The groups are shells around one centre, one inside the other: the same stretched ball of 6 dimensions in 9 sizes.
Known rows, each followed by its group:
[-1.80 -2.29  3.21  2.41 -0.49  0.65  2.28 -1.29 -0.96] | j289
[-3.30 -0.49  1.54  2.30  3.35  5.00  0.83 -1.95  2.33] | j253
[-2.49 -2.50  1.48  0.08  1.28  0.44  1.30 -3.08  1.30] | j629
[-2.37 -1.72  1.31  2.41 -0.25 -0.04  1.01 -2.68 -0.19] | j253
[-2.26 -4.27  1.18  0.95 -2.99 -5.04  0.85 -1.93  0.71] | j253
[-2.06 -4.55 -0.29  0.37 -0.81 -2.96  0.16 -2.84  2.65] | j425
[-0.82 -3.67 -0.39 -0.81 -0.68 -1.34 -1.31 -1.58  0.79] | j909
[-1.22 -4.53 -2.11  4.86 -1.51 -2.35  0.19 -4.27  2.01] | j253
[-3.11 -2.09  3.13  1.52 -1.04 -1.63  2.23 -1.97 -0.28] | j909
[-2.06 -2.88 -1.97  4.81 -0.10  0.33 -0.80 -3.00  2.79] | j425
[-2.09 -1.60  0.40  3.18  1.97  4.02 -0.08 -1.36  2.08] | j11
[-1.87 -2.27  0.12  4.99  1.25  3.05  0.88 -2.53  1.83] | j398
[-0.82 -4.34 -1.76  1.82  0.15 -0.24 -0.90 -2.78  2.62] | j11
[-1.97 -3.11  2.35 -2.13  0.47 -0.53  0.81 -1.36  0.77] | j289
[-2.31 -3.29  1.02  3.11  0.19 -0.06  1.82 -3.01  1.77] | j795
[-1.12 -4.52 -0.87  0.13  0.44 -0.63 -0.48 -2.57  2.76] | j629
[-1.43 -3.60 -2.57  1.62 -0.26 -0.67 -2.43 -2.06  3.11] | j425
[-2.55 -1.35  2.55  3.93  1.17  3.05  2.19 -1.83  0.42] | j289
[-3.05 -0.69  0.31  0.91  3.13  4.22 -0.78 -1.70  2.78] | j425
[-2.23 -4.36 -1.68  0.90 -1.32 -4.02 -0.71 -3.71  2.81] | j398
[-2.71 -0.33  3.81  1.45  2.54  4.81  2.02 -0.92 -0.09] | j629
[-1.77 -4.93 -0.04  1.05 -3.44 -5.96  0.21 -2.52  0.94] | j11
[-1.20 -4.03  0.96  2.49 -3.55 -4.77  1.29 -2.89 -1.39] | j425
[-1.49 -5.06 -0.80  0.14 -4.05 -7.39 -0.44 -3.21  0.35] | j398
[-1.70 -3.97 -1.30  4.53 -2.28 -2.87 -0.08 -3.01  1.55] | j251
[-0.72 -5.57 -1.00  2.60 -3.26 -4.76 -0.01 -2.57  1.15] | j629
[-1.29 -2.99 -0.54 -0.84 -0.66 -1.38 -1.69 -1.62  0.73] | j795
[-1.11 -3.40  1.37  2.64 -0.98 -0.39  1.26 -1.85 -0.13] | j909
[-2.50 -2.41  2.17 -0.92  1.49  0.68  1.40 -2.51  1.10] | j289
[-1.29 -2.92  2.69 -1.00 -1.29 -1.80  1.07 -1.38 -1.58] | j909
[-1.08 -4.57 -0.02 -0.89 -0.71 -2.37 -0.19 -2.33  1.48] | j398
[-1.52 -2.86 -0.57 -1.08 -0.29 -1.02 -1.87 -1.47  1.21] | j251
[-0.77 -3.95 -1.99  4.20 -1.38 -0.97 -1.00 -2.52  1.58] | j909
[-2.07 -3.59 -0.85 -0.95 -0.20 -2.02 -1.32 -2.30  2.52] | j251
[-1.27 -4.50  1.24  1.97 -4.75 -6.94  1.60 -3.17 -1.98] | j629
[-1.20 -2.99  0.77 -0.25 -2.03 -2.80 -0.44 -1.72 -1.06] | j795
[-1.55 -4.08 -3.81  2.52 -1.12 -2.45 -2.67 -3.24  3.44] | j909
[-1.69 -3.35 -1.08  4.42  1.50  2.27  0.47 -3.28  3.24] | j398
[-3.37 -2.22  1.85  0.89  1.66  1.32  1.30 -2.01  2.71] | j251
[-2.22 -3.92 -2.04  3.96  0.49  0.01 -0.41 -3.30  4.29] | j11
[-1.85 -1.91  1.76  3.49  1.38  3.36  1.50 -1.72  0.77] | j398
[-2.25 -4.22 -0.85  0.98 -1.38 -3.76 -0.14 -3.38  2.30] | j251
[-1.49 -3.06  1.38  3.81 -1.10 -0.59  1.86 -2.70 -0.36] | j11
[-1.43 -2.63 -0.74  4.45 -1.18 -0.12 -0.48 -2.09  0.65] | j253
[-2.81 -2.30 -1.23  1.15  0.28 -0.11 -1.96 -1.52  3.21] | j253
[-3.14 -1.86  1.76  1.31  0.85  1.27  0.51 -0.92  2.08] | j425
[-1.69 -3.96  1.09  3.66 -3.16 -4.09  1.77 -2.91 -0.54] | j11
[-1.40 -2.63  1.69  1.31 -0.39 -0.21  1.25 -2.38 -0.74] | j795
[-3.55 -1.80 -0.79  3.63  2.11  2.68 -0.43 -2.32  4.50] | j289
[-0.63 -5.12 -2.44  3.44 -3.36 -4.84 -0.94 -3.42  1.05] | j251
[-1.76 -1.88  2.37  3.33 -0.80  0.31  1.96 -2.20 -1.47] | j629
[-1.97 -2.73  1.51  0.41  0.15  0.32  0.31 -1.03  1.07] | j795
[-1.72 -3.07  0.87 -0.38 -1.92 -3.45  0.03 -2.37 -0.64] | j795
[-0.79 -6.05 -1.42  2.28 -5.21 -8.40  0.06 -3.78  0.05] | j289

New rows. What belongs after each?
[-3.34 -0.93  1.37 -0.68  4.46  5.37 -0.13 -1.23  3.74] | j629
[-1.63 -4.35 -2.80  1.46  0.39 -0.82 -1.82 -2.93  4.30] | j909
[-3.22 -3.65  1.06  1.01 -0.61 -2.87  1.47 -3.16  2.42] | j629
[-1.89 -2.12 -1.06  1.35  2.84  4.23 -1.63 -1.33  3.66] | j398
[-1.72 -1.70  0.07  0.67 -0.49 -0.01 -1.41 -1.27  0.00] | j11
[-2.60 -2.82  1.88  2.92 -0.40 -0.95  2.44 -3.28  0.58] | j398
[-1.79 -1.26 -0.70  2.05  1.58  3.41 -1.70 -1.22  1.68] | j909
[-0.84 -3.49  1.00  2.11 -0.52  0.09  0.89 -1.93  0.07] | j253
[-1.43 -4.73 -2.68  3.88 -2.97 -4.72 -0.96 -3.76  1.94] | j11
[-0.41 -3.74 -0.71  1.01  0.26  0.37 -0.49 -2.57  0.94] | j398
[-1.83 -3.53 -0.50  2.93 -2.80 -3.33 -0.69 -1.63  0.87] | j629
[-1.95 -1.33  0.44 -0.23  2.99  4.30 -0.98 -1.25  1.99] | j11
[-1.75 -3.77 -0.55  2.59  0.55  0.04  0.62 -3.39  2.54] | j795
[-3.65 -0.71  3.18 -1.18  1.55  1.72  0.62 -0.53  1.07] | j398
[-2.70 -1.59 -1.03  2.21  0.80  1.25 -1.56 -1.89  2.53] | j425
[-1.89 -4.41  0.20  2.12 -0.71 -1.90  1.06 -2.90  2.22] | j795
[-2.08 -5.18 -0.75  1.99 -2.76 -5.67  0.60 -3.70  2.04] | j253
[-1.35 -3.27 -1.41 -0.18  0.06 -0.17 -2.38 -1.12  2.41] | j629
[-2.13 -1.03  0.71 -0.68  1.34  1.98 -1.19 -1.25  0.57] | j11
[-0.41 -4.07 -1.44  1.63 -1.03 -1.38 -0.99 -2.71  0.83] | j795
[-1.34 -4.61 -3.65  4.35 -1.32 -2.21 -1.72 -3.49  3.57] | j909
[-1.18 -3.14 -3.12  0.53  0.76  0.03 -2.73 -3.20  2.70] | j629
[-1.25 -2.12  0.86  0.45  2.17  3.48 -0.04 -1.60  1.06] | j398
[-2.88 -2.52 -0.69 -0.51  1.77  0.70 -1.18 -2.33  3.71] | j909
[-2.47 -3.15 -1.33  2.81 -2.16 -3.38 -1.03 -2.64  1.72] | j398
[-2.38 -1.49  2.62  2.73  0.47  1.90  1.70 -1.44 -0.10] | j425
[-1.15 -3.88  0.61  2.51 -2.68 -3.66  1.14 -3.13 -0.90] | j795
[-2.35 -1.10 -0.90  0.63  1.15  2.01 -2.45 -1.05  1.96] | j289
[-1.05 -3.08  2.75  1.23 -2.24 -2.43  2.02 -2.13 -2.49] | j289
[-2.07 -3.96  0.90  0.32 -0.25 -1.56  0.80 -2.26  1.97] | j795
[-2.56 -4.08  1.78  1.82 -0.80 -1.96  1.99 -2.19  2.01] | j289
[-0.92 -5.35 -2.19  2.65 -3.51 -5.49 -0.99 -3.08  1.48] | j425
[-2.12 -3.13  1.53 -1.19  1.13  0.06  0.87 -2.31  1.58] | j253
[-1.70 -3.56 -0.96  2.05 -0.90 -1.16 -1.06 -1.67  2.20] | j251
[-2.86 -2.44  1.61  3.97  0.25  0.53  2.17 -2.82  1.42] | j909
[-1.22 -2.81  0.79  2.08 -2.38 -2.34  0.15 -1.90 -1.32] | j425
[-2.13 -3.70  0.96  2.43 -0.35 -1.22  1.77 -3.22  1.47] | j795
[-3.32 -1.29  2.82 -0.06  2.98  3.38  1.63 -1.77  2.01] | j253
[-1.61 -2.84  1.75  2.44 -1.00 -1.01  1.83 -2.81 -0.79] | j425
[-0.29 -5.85 -1.26  1.82 -2.74 -4.87  0.33 -3.85  0.77] | j289
[-2.44 -3.01 -0.66 -0.47 -0.34 -2.13 -1.10 -2.61  2.08] | j425
[-2.18 -3.77 -1.33  4.15 -0.02 -0.41  0.16 -3.27  3.37] | j795
[-2.30 -3.43  0.14  4.41 -2.67 -3.51  1.04 -3.08  0.57] | j398
[-1.63 -3.35 -2.74  4.18  0.02  0.21 -1.46 -3.08  3.18] | j795
[-3.27 -1.72  4.22 -0.72 -0.62 -1.21  2.00 -0.80 -0.54] | j289
[-1.23 -4.10 -3.06  3.87  0.34 -0.09 -1.02 -4.04  3.42] | j253
[-1.77 -3.88 -2.16  1.45 -2.59 -4.57 -1.83 -2.92  1.56] | j909
[-2.16 -1.96  3.06  1.36 -1.51 -1.52  1.90 -1.88 -1.85] | j253
[-1.71 -4.38 -0.60  4.16 -0.54 -1.19  1.25 -3.70  2.43] | j909
[-2.79 -2.02  2.75 -0.44  0.98  1.11  0.96 -0.74  1.22] | j425
[-0.42 -3.92 -2.39  0.92 -0.10 -0.74 -1.72 -3.29  1.56] | j398
[-2.58 -2.55  0.58  0.11  1.66  1.63 -0.35 -1.30  3.05] | j251
[-2.67 -1.56  1.48 -0.33  0.95  0.67  0.21 -2.00  0.75] | j795
